The rows of a group lie close to one hidden flat surface of 12 dimensions, which may be shifted away from zero. Surfaces can cross.
In the rows, zero is written as 128.
Known rows, each followed by its group:
[80, 99, 146, 109, 144, 131, 88, 105, 108, 119, 89, 112, 112, 123, 140, 164]	guvaf
[130, 128, 98, 159, 133, 138, 199, 105, 128, 158, 134, 139, 96, 113, 102, 118]	suvik
[130, 109, 155, 133, 114, 131, 132, 126, 137, 127, 95, 110, 121, 130, 106, 100]	sike
[139, 141, 103, 113, 155, 175, 181, 135, 133, 139, 163, 159, 98, 150, 147, 143]	deda
[134, 146, 78, 158, 175, 139, 103, 115, 135, 147, 166, 117, 149, 85, 98, 135]	guvaf
[99, 115, 148, 120, 158, 175, 110, 157, 165, 164, 131, 130, 88, 111, 137, 161]	Rus
[145, 138, 164, 123, 174, 95, 177, 161, 138, 145, 144, 119, 124, 175, 98, 160]	guvaf
[130, 151, 96, 83, 158, 196, 140, 134, 111, 125, 147, 136, 137, 160, 135, 155]	sike
[170, 128, 154, 97, 128, 145, 66, 125, 98, 106, 97, 125, 119, 95, 100, 76]	guvaf
[152, 151, 158, 95, 100, 148, 141, 133, 77, 106, 80, 137, 141, 121, 127, 85]	Rus
[118, 99, 99, 172, 171, 184, 161, 159, 150, 132, 123, 117, 145, 78, 144, 121]	suvik
[193, 183, 144, 153, 125, 146, 139, 187, 138, 184, 146, 186, 133, 110, 158, 113]	deda
[143, 151, 93, 143, 174, 119, 97, 132, 173, 109, 138, 83, 136, 143, 106, 176]	suvik
[162, 176, 100, 111, 116, 160, 101, 97, 145, 132, 139, 104, 154, 143, 115, 120]	Rus
[126, 155, 152, 131, 105, 112, 140, 129, 107, 147, 104, 104, 137, 89, 148, 149]	Rus
[78, 78, 123, 121, 128, 154, 104, 128, 113, 184, 169, 144, 159, 143, 127, 150]	guvaf
[134, 179, 135, 121, 120, 118, 182, 124, 92, 102, 96, 124, 178, 153, 139, 115]	suvik
[120, 102, 148, 148, 157, 203, 155, 154, 176, 157, 126, 132, 137, 93, 174, 99]	suvik
[72, 149, 85, 151, 67, 131, 132, 96, 124, 139, 88, 146, 113, 120, 126, 145]	sike
[140, 136, 73, 148, 145, 112, 104, 125, 106, 109, 156, 99, 145, 82, 111, 158]	Rus
[103, 126, 108, 116, 142, 112, 140, 109, 96, 102, 141, 111, 156, 143, 122, 149]	deda
[124, 162, 79, 133, 94, 136, 123, 110, 139, 120, 136, 138, 167, 165, 154, 139]	suvik
[131, 128, 111, 113, 145, 152, 144, 105, 119, 141, 126, 107, 104, 121, 87, 132]	sike
[103, 149, 118, 140, 162, 171, 160, 110, 157, 163, 139, 92, 164, 106, 128, 135]	sike
[108, 178, 127, 154, 162, 65, 191, 116, 142, 96, 113, 88, 156, 154, 132, 174]	deda
[138, 127, 175, 161, 127, 77, 116, 126, 152, 169, 126, 134, 104, 98, 124, 122]	guvaf
[159, 93, 146, 114, 104, 91, 167, 169, 84, 84, 109, 151, 92, 163, 100, 108]	guvaf
[109, 114, 110, 144, 100, 140, 152, 141, 137, 79, 86, 164, 99, 138, 150, 97]	deda
[111, 92, 126, 158, 101, 64, 144, 119, 128, 142, 151, 116, 122, 134, 126, 157]	deda
[145, 104, 72, 183, 144, 148, 184, 127, 143, 126, 145, 110, 108, 74, 142, 132]	suvik
[89, 95, 146, 138, 93, 137, 167, 145, 119, 138, 91, 143, 151, 160, 143, 122]	suvik
[152, 130, 136, 117, 121, 90, 102, 149, 101, 85, 107, 94, 88, 88, 145, 178]	Rus
[150, 128, 88, 131, 94, 114, 103, 93, 116, 110, 118, 69, 141, 117, 75, 123]	Rus
[165, 122, 115, 145, 106, 99, 162, 159, 85, 100, 104, 175, 66, 110, 113, 110]	deda
[106, 93, 126, 134, 116, 133, 106, 135, 155, 124, 166, 98, 186, 133, 177, 141]	Rus
[125, 107, 138, 110, 176, 151, 110, 169, 141, 129, 150, 127, 134, 158, 111, 152]	deda
[135, 102, 128, 146, 162, 77, 174, 103, 113, 127, 182, 102, 119, 103, 118, 136]	suvik
[97, 130, 125, 166, 117, 81, 131, 146, 91, 113, 114, 175, 148, 94, 144, 111]	suvik
[75, 139, 98, 131, 108, 108, 129, 140, 100, 77, 102, 156, 162, 166, 149, 151]	deda
[96, 81, 153, 100, 88, 151, 120, 90, 137, 140, 102, 122, 85, 156, 164, 144]	guvaf
[142, 129, 158, 115, 137, 141, 118, 134, 161, 104, 81, 124, 83, 150, 116, 113]	guvaf
[147, 167, 86, 134, 101, 163, 138, 124, 152, 126, 129, 137, 164, 160, 151, 119]	sike
[114, 156, 76, 168, 107, 115, 166, 125, 154, 101, 96, 110, 149, 162, 109, 143]	sike
[133, 157, 90, 170, 129, 131, 144, 107, 172, 131, 133, 123, 123, 110, 150, 134]	guvaf
[64, 90, 110, 126, 113, 156, 96, 117, 148, 143, 148, 153, 162, 165, 112, 102]	suvik
[110, 116, 131, 109, 91, 100, 119, 141, 94, 119, 129, 135, 160, 190, 149, 172]	guvaf
[130, 164, 108, 103, 111, 135, 112, 132, 100, 132, 134, 159, 157, 180, 136, 161]	guvaf
[116, 120, 83, 151, 158, 161, 126, 117, 108, 146, 133, 128, 129, 72, 72, 103]	sike
[117, 113, 88, 141, 123, 127, 92, 108, 121, 142, 148, 99, 168, 119, 78, 124]	Rus
[155, 163, 116, 126, 81, 118, 107, 118, 140, 87, 83, 135, 116, 153, 144, 119]	guvaf
[75, 141, 135, 130, 158, 160, 140, 169, 136, 143, 134, 151, 181, 142, 165, 148]	Rus
[64, 95, 107, 108, 129, 141, 117, 135, 141, 100, 117, 103, 109, 153, 137, 191]	sike
[180, 115, 141, 128, 136, 129, 132, 112, 117, 168, 125, 77, 97, 105, 88, 150]	suvik
[123, 119, 149, 124, 141, 153, 133, 159, 179, 110, 109, 100, 169, 190, 125, 122]	sike
[142, 150, 126, 131, 104, 88, 119, 107, 100, 135, 118, 126, 134, 136, 92, 125]	Rus
[142, 130, 106, 129, 130, 115, 114, 129, 85, 105, 120, 125, 144, 112, 90, 116]	deda
[84, 133, 103, 163, 135, 152, 143, 147, 132, 169, 109, 146, 162, 141, 109, 150]	suvik
[167, 181, 154, 90, 154, 143, 116, 140, 109, 124, 122, 109, 183, 164, 125, 135]	sike
[169, 106, 129, 146, 132, 82, 173, 98, 141, 100, 150, 79, 130, 132, 100, 95]	Rus
[125, 141, 139, 111, 129, 137, 152, 134, 107, 120, 145, 112, 170, 125, 185, 153]	sike
[101, 152, 103, 190, 146, 63, 105, 159, 167, 78, 107, 116, 165, 122, 125, 147]	Rus
[145, 111, 141, 119, 125, 102, 172, 127, 104, 50, 94, 108, 104, 120, 139, 107]	deda
[163, 183, 132, 142, 156, 98, 144, 116, 117, 145, 153, 110, 141, 80, 145, 144]	Rus
[183, 147, 108, 130, 80, 116, 146, 79, 79, 145, 138, 106, 146, 101, 137, 118]	suvik
[113, 140, 139, 102, 96, 145, 144, 111, 112, 140, 94, 138, 107, 156, 120, 135]	sike
[128, 71, 137, 119, 106, 118, 150, 105, 121, 102, 152, 78, 171, 134, 145, 103]	suvik
[136, 88, 134, 106, 155, 148, 73, 171, 152, 81, 132, 102, 147, 158, 114, 127]	guvaf
[170, 145, 99, 159, 94, 90, 167, 100, 120, 82, 102, 108, 116, 109, 108, 89]	Rus
[137, 126, 107, 142, 180, 155, 79, 158, 135, 140, 142, 168, 103, 89, 100, 118]	sike
[89, 71, 125, 122, 154, 125, 141, 116, 119, 124, 137, 128, 87, 137, 88, 137]	deda
[151, 132, 113, 145, 121, 100, 92, 157, 112, 100, 112, 145, 132, 123, 79, 101]	guvaf
[72, 77, 121, 124, 150, 147, 120, 155, 103, 150, 149, 165, 130, 138, 106, 139]	deda
[91, 129, 141, 134, 109, 113, 68, 115, 133, 163, 126, 166, 121, 122, 124, 122]	deda
[148, 143, 114, 134, 154, 131, 92, 126, 133, 176, 160, 134, 146, 143, 81, 137]	sike
[109, 85, 162, 144, 133, 111, 71, 146, 163, 126, 113, 117, 128, 105, 114, 100]	deda

New rows, each followed by its group:
[98, 136, 149, 129, 116, 117, 92, 153, 100, 146, 113, 153, 144, 112, 139, 144]	Rus
[112, 122, 155, 135, 140, 84, 154, 142, 137, 87, 124, 162, 104, 133, 153, 107]	suvik
[147, 101, 151, 143, 151, 80, 144, 178, 138, 100, 155, 127, 120, 133, 150, 147]	guvaf
[127, 160, 77, 165, 139, 98, 119, 147, 147, 77, 117, 103, 164, 142, 141, 177]	suvik
[184, 119, 98, 104, 126, 191, 107, 141, 127, 111, 133, 88, 132, 128, 161, 160]	suvik
[97, 153, 178, 153, 162, 100, 126, 171, 148, 137, 84, 114, 123, 91, 142, 164]	Rus
[153, 143, 145, 136, 137, 149, 97, 120, 155, 114, 89, 121, 114, 85, 125, 77]	guvaf
[154, 114, 89, 177, 87, 167, 129, 119, 138, 163, 112, 107, 141, 80, 147, 123]	suvik
[140, 174, 131, 123, 109, 132, 129, 144, 167, 155, 136, 137, 173, 204, 127, 136]	guvaf
[156, 156, 118, 118, 128, 145, 84, 124, 105, 141, 117, 151, 123, 108, 114, 124]	suvik
[122, 93, 146, 124, 143, 104, 90, 178, 138, 102, 133, 95, 169, 171, 109, 161]	deda
[109, 148, 89, 171, 83, 160, 182, 125, 110, 180, 99, 134, 177, 130, 138, 144]	suvik
[135, 116, 152, 167, 112, 76, 122, 176, 101, 115, 92, 122, 167, 104, 93, 102]	deda
[71, 106, 160, 136, 101, 97, 153, 146, 89, 137, 108, 191, 135, 146, 145, 109]	suvik
[72, 139, 107, 165, 133, 92, 119, 110, 132, 143, 108, 121, 177, 147, 45, 115]	suvik
[140, 149, 84, 148, 80, 94, 89, 92, 141, 132, 166, 157, 117, 127, 160, 135]	suvik
[121, 104, 161, 94, 133, 149, 140, 124, 115, 153, 143, 81, 160, 141, 123, 148]	Rus
[137, 164, 153, 131, 105, 148, 124, 108, 175, 170, 107, 163, 105, 147, 117, 77]	Rus
[101, 132, 105, 168, 163, 158, 132, 157, 172, 144, 104, 137, 120, 127, 107, 145]	suvik
[116, 140, 200, 123, 161, 142, 139, 140, 153, 125, 68, 132, 103, 108, 160, 107]	guvaf
[114, 93, 154, 134, 97, 109, 142, 111, 88, 168, 127, 110, 140, 99, 107, 114]	Rus
[154, 111, 134, 134, 105, 108, 107, 141, 83, 126, 145, 143, 130, 85, 182, 142]	suvik
[92, 135, 129, 140, 128, 146, 193, 135, 124, 100, 75, 136, 145, 150, 112, 95]	deda
[158, 147, 90, 141, 150, 178, 136, 123, 127, 110, 88, 108, 134, 103, 73, 89]	suvik
[137, 98, 109, 112, 179, 135, 94, 128, 129, 68, 156, 102, 140, 112, 98, 96]	suvik
[101, 97, 110, 136, 160, 98, 148, 96, 117, 123, 188, 93, 181, 128, 99, 121]	suvik
[93, 100, 147, 83, 152, 183, 111, 104, 117, 136, 106, 115, 118, 147, 128, 148]	guvaf
[138, 104, 92, 143, 146, 173, 168, 146, 117, 126, 165, 125, 193, 139, 132, 105]	sike
[146, 80, 158, 125, 130, 99, 153, 145, 92, 128, 114, 112, 86, 124, 112, 159]	suvik
[109, 47, 122, 112, 111, 111, 118, 118, 107, 106, 137, 74, 115, 137, 101, 154]	sike
[196, 129, 124, 124, 135, 117, 109, 142, 102, 117, 152, 143, 124, 111, 133, 108]	sike
[141, 95, 119, 164, 97, 106, 148, 88, 124, 180, 157, 90, 166, 113, 89, 101]	sike
[158, 86, 135, 133, 148, 166, 117, 134, 134, 138, 123, 48, 158, 103, 109, 136]	suvik
[136, 91, 95, 162, 77, 153, 162, 135, 119, 175, 141, 129, 160, 132, 90, 94]	deda
[153, 133, 149, 99, 134, 158, 140, 134, 95, 98, 109, 130, 157, 120, 125, 67]	Rus
[99, 107, 149, 155, 120, 98, 154, 123, 110, 107, 137, 141, 180, 81, 160, 58]	suvik
[104, 121, 175, 93, 174, 150, 128, 144, 100, 168, 114, 113, 134, 142, 66, 138]	Rus
[181, 158, 136, 130, 98, 152, 173, 149, 101, 159, 107, 158, 132, 133, 102, 84]	deda
[133, 167, 140, 102, 211, 126, 95, 103, 113, 91, 130, 119, 116, 73, 122, 119]	deda
[130, 137, 140, 168, 116, 115, 149, 125, 163, 141, 139, 142, 149, 101, 173, 92]	Rus
[74, 97, 140, 120, 129, 141, 85, 163, 118, 106, 102, 142, 138, 122, 142, 138]	sike
[136, 137, 141, 140, 142, 90, 64, 139, 135, 136, 158, 160, 139, 115, 137, 122]	Rus
[89, 143, 136, 139, 161, 126, 196, 106, 123, 168, 131, 89, 144, 113, 115, 163]	sike
[145, 55, 170, 147, 103, 103, 110, 177, 155, 145, 159, 148, 116, 137, 112, 85]	guvaf
[105, 156, 125, 143, 137, 178, 145, 112, 171, 191, 135, 166, 150, 153, 99, 77]	Rus
[134, 110, 142, 132, 185, 126, 129, 182, 90, 110, 148, 133, 179, 109, 132, 123]	sike
[136, 142, 132, 124, 161, 115, 128, 136, 120, 136, 168, 116, 147, 116, 151, 163]	Rus
[144, 161, 154, 91, 66, 154, 136, 111, 111, 155, 94, 153, 113, 150, 149, 111]	Rus
[117, 118, 147, 147, 153, 100, 180, 113, 78, 156, 145, 138, 141, 85, 106, 107]	suvik
[119, 118, 103, 182, 125, 132, 181, 137, 144, 109, 109, 95, 163, 104, 150, 125]	suvik
[138, 157, 145, 112, 150, 96, 116, 92, 115, 135, 143, 115, 152, 139, 80, 107]	suvik
[167, 156, 159, 122, 137, 140, 150, 96, 155, 142, 125, 84, 110, 87, 145, 111]	sike
[144, 160, 129, 134, 151, 163, 149, 162, 113, 117, 96, 166, 141, 117, 105, 74]	guvaf
[116, 86, 103, 153, 105, 149, 81, 151, 98, 140, 101, 157, 121, 93, 106, 120]	suvik
[155, 132, 137, 91, 108, 128, 133, 141, 77, 123, 121, 148, 126, 162, 107, 129]	deda
[168, 142, 137, 124, 88, 92, 126, 114, 111, 95, 89, 92, 137, 144, 123, 130]	suvik
[124, 150, 86, 138, 118, 111, 82, 109, 146, 73, 110, 79, 118, 91, 137, 163]	sike
[132, 166, 128, 96, 159, 186, 137, 103, 120, 156, 129, 153, 105, 128, 149, 138]	guvaf
[146, 176, 107, 102, 81, 149, 116, 117, 81, 137, 107, 166, 145, 158, 121, 119]	sike
[110, 118, 144, 109, 109, 90, 80, 95, 125, 111, 121, 121, 108, 142, 122, 136]	deda
[171, 181, 143, 131, 151, 114, 98, 113, 168, 148, 139, 124, 109, 115, 117, 119]	Rus
[156, 176, 177, 96, 146, 135, 92, 132, 140, 123, 106, 125, 162, 155, 119, 98]	Rus
[114, 110, 188, 136, 134, 106, 166, 130, 152, 147, 113, 127, 109, 140, 137, 114]	suvik
[114, 141, 124, 163, 115, 58, 123, 101, 100, 149, 131, 104, 176, 113, 88, 130]	suvik
[102, 77, 132, 132, 113, 76, 103, 110, 89, 167, 185, 142, 128, 126, 123, 155]	suvik
[150, 125, 155, 113, 117, 126, 155, 91, 95, 178, 151, 152, 83, 97, 162, 131]	guvaf
[106, 160, 119, 111, 118, 167, 144, 99, 118, 130, 88, 111, 170, 167, 123, 132]	guvaf
[91, 85, 111, 136, 120, 164, 93, 140, 98, 152, 110, 148, 151, 120, 84, 105]	suvik
[172, 145, 111, 112, 124, 142, 158, 75, 82, 130, 138, 99, 131, 89, 134, 118]	guvaf
[123, 134, 182, 135, 140, 125, 145, 115, 135, 184, 111, 145, 108, 116, 96, 94]	suvik
[103, 114, 143, 124, 95, 126, 142, 123, 110, 135, 87, 156, 104, 155, 120, 123]	guvaf
[99, 119, 128, 139, 81, 131, 129, 114, 120, 164, 132, 144, 135, 114, 164, 132]	sike
[107, 134, 186, 100, 141, 165, 91, 118, 115, 157, 75, 133, 138, 116, 108, 93]	guvaf
[133, 163, 152, 136, 170, 118, 138, 123, 156, 142, 146, 90, 190, 130, 129, 131]	Rus
